There are 3 ways to turn a row about zero (a turn may also mirror it). The second row of each pair is the first, turned, with some noise. The first 27 pairs use one turn. New pairs use 2 turns, one after the other, and a turn may come again.
In the rows, 128 means zero.
Known pairs, each followed by its turns in order:
[124 109 134 136 144 103 104 146]
[118 138 124 132 111 147  92 141] : R

[108 119  82 115 154  99 106  86]
[ 76 155 121 124 126 127 166 166] : D

[166  82 167 135 123 128 153 105]
[143 173  89 135 120 146  91  99] : D

[116  84 173 169  83 149 120 139]
[118 184 143 131 192 135 103 131] : R

[159 137 129 138  93 150  86 160]
[147 145  75 129 161 141 110 102] : R

[103 117  83  77 153 117 140 170]
[128  80 168  95 109  77 137 127] : U

[134 166 176 109 150 177 170 118]
[132 109 121 152 160 113 129  46] : D

[169  83 139 133 129 164 141 173]
[131 178 154  84 156 107  97 143] : U

[136  80 176 173 107 121  94 115]
[140 203 108 167 118 123 110 131] : U

[134 172 165 177 122 102 142 105]
[154  94 141 159 168 139 130 178] : R

[120 114 134 170 137 138 121 163]
[115 170 157 130 136 123 136 101] : U

[125 170 106 105  90 104 175 111]
[126  72  79  99 128 138 127 104] : U

[126 166  94 119  80  91 101  96]
[ 95  96 122 175 101 127 133 183] : D

[117 114 106 124 123  80  81 139]
[109 132 133 105 107 109 121 190] : D

[129 120 123  78 100 179 137 164]
[179 136 169 165 157 103 124 124] : D

[ 77 123 106 146 117 116 138 163]
[111 130 145 117 101 108 141  72] : U

[142  91  93  77 116 173  85 176]
[160 171 210 141 145 100 112 157] : D

[178 176 116 116  81 174 102 115]
[104 100 119 135 164 178  60 139] : U

[ 88 142 128 107 179  86  77 113]
[108  95 129  90  80 182 111 159] : R

[174  84 160 163  76 114 126 132]
[171 179 126 140 170 103  83 147] : R

[ 98 108  90 150 114  83 127 136]
[149 153 164 147  98 168 120 123] : R

[ 83  98 165  83  97 112  84 109]
[138 153 103 143  90  49 134 152] : D

[151 172  88  91  88 142 178 165]
[112  70 122  64 159 130  94  99] : U

[170 162 143 119 167  85  85  84]
[151 100 111 196 169 132 145 173] : U

[117 163 115 144  90 167 150 165]
[173  77 161 147 131 148 140 119] : D

[137 168  90  86 173 127 154 118]
[120  74 120 128  72 107 163 117] : R

[101 144 152 139 146 133 162  87]
[113  97 170 125 146 119 157 159] : R

New pairs, each followed by its turns in order:
[159 126 156  80  96 139 105  97]
[164 109 138 146 149 185  98 143] : D R

[119 169  92 179  99 119 127 117]
[119 146 122 126 112 138 203 121] : U D

[ 82  80 176  94  82  94 162 117]
[ 69  91 101 127 192  76 125 122] : D U

[ 95  85 158 127 126 177 169 148]
[127 105  82 119 182 142 135 175] : D U

[104 151  94 138 176  87 133  83]
[118 200 121 114 169  95 111 135] : R R

[ 94 151 103 168 139  88 139  88]
[156 128 101 136 135 178 184 131] : U D

[155 155  86 112 114 107 131 116]
[107 145 161 120  94 143  99 109] : U R

[ 90 147 143 108 134  92 161  77]
[129 129 120 115 155 175 180 169] : D D

[ 81  90 160  78 167 154  77 113]
[156 180  75 166 190 122 114 153] : U R

[150 102 162 159  88 122 137 132]
[100  78 132 157 151 145 133 131] : U U

[176 106 177 103 116  96 117 172]
[ 57 127 137 108 139 135  71 141] : U D

[125 143 175 147  88 173  88 159]
[ 87  64 137 128  89 137 127  86] : R R

[140 113  83 127 127  99 158 157]
[179 125 134 142 172 132 128 138] : R R

[ 91 116 129 153 176 152 178 125]
[ 93 153 170 131 156 154 126 177] : R R

[144  77 129 170 113 134 111 144]
[136  87 130 166 136 150 145  89] : U U

[ 96 172  87 169 108 128  81  85]
[111 139 197 130 182 166 129  95] : U R

[107 170  82  82 115 164 177 103]
[148 148 189 143 121  64 165 158] : R R

[115 109 150 162  94 121 163 112]
[134 141 158 169 130 175 126 139] : D D

[ 80 150 116 139 135  92 148 155]
[123 156  70 154 128 149 141 122] : U D

[ 98 151 142 150 101 129 174 127]
[ 90 147 108  95 133 110 124 162] : D U

[153 110 115  98 172 151 128 126]
[132 111  99 152  88  98 117 123] : R U

[152 113  95 143 133 103 159  96]
[159 148 112 128 149 109  99 166] : R R

[123 177  82 127 163 112 179  96]
[140 194  75  91 122 107 120 124] : R U

[166 104 113 123 148 106 109  84]
[155 160  89  93 116 123 105 142] : R R

[151 147 156 112 149  96 159 151]
[135 120 121 110 162 105 149 175] : U U

[124 143 165 125 130 167 171 105]
[145 139 169 171 159 124 123 104] : U D

[151  83  84 162 113  97 156  85]
[155  90 199 152 145 149 155 107] : D D

[ 95 146 118 179 117  87 131 128]
[184 159 144 148 152 130 135 152] : D D

[148 120  96 153 118  87 134 140]
[122 130 179 109 127 124  97 123] : D U

[152 139 133 102 141 116 112  85]
[142 154 127 139 149 111  99 164] : R D

[ 92 137 122 145 103 133 134  99]
[ 98 117 126 132 142  88 133 144] : R R

[144 111 103 176 119 139 163 100]
[145 129 163 164 130 153 154  88] : D D

[165 167  98 138  87 151 132 166]
[155 165 142  98  87 126  97  84] : D D

[141 120  90 104 171 157 143 154]
[196 132 148 112 112 106 132 124] : U U

[133  85 119 163  83 121  89  90]
[ 76 106 132 168 118 139 128  69] : U U

[121 158 134 156 135 116 171 121]
[111 143 147 168 145 116 100 142] : R R

[125 132  97 134  84 168 110 127]
[121 108 112 123 132 157 149 180] : R U

[135 134 136  81  77 117 111 129]
[110 161 155 128  92 129 105 163] : U D

[167 105  80  85  99 132 105  92]
[111 106 110 183 172 179 124 139] : D R

[126  86 176 100 128 138 151 165]
[128  93 114 165 177 114 128 167] : D U

[152 162 125 136 173 163 159 140]
[140 146 131 115 175 102 135  80] : U D

[107 109 154 110 150  94 171  80]
[109 179  97 156 128 132 141 178] : R R

[156  99 139  78 128 169 177 128]
[103  95  65 125 146 124 137 175] : R D

[ 86 134  81  92 137  97 147 171]
[161 133 165  89 160  80 161 130] : D U

[166 130 100 166 129 100  99  98]
[148 133  97 100 140 107  71 118] : R R

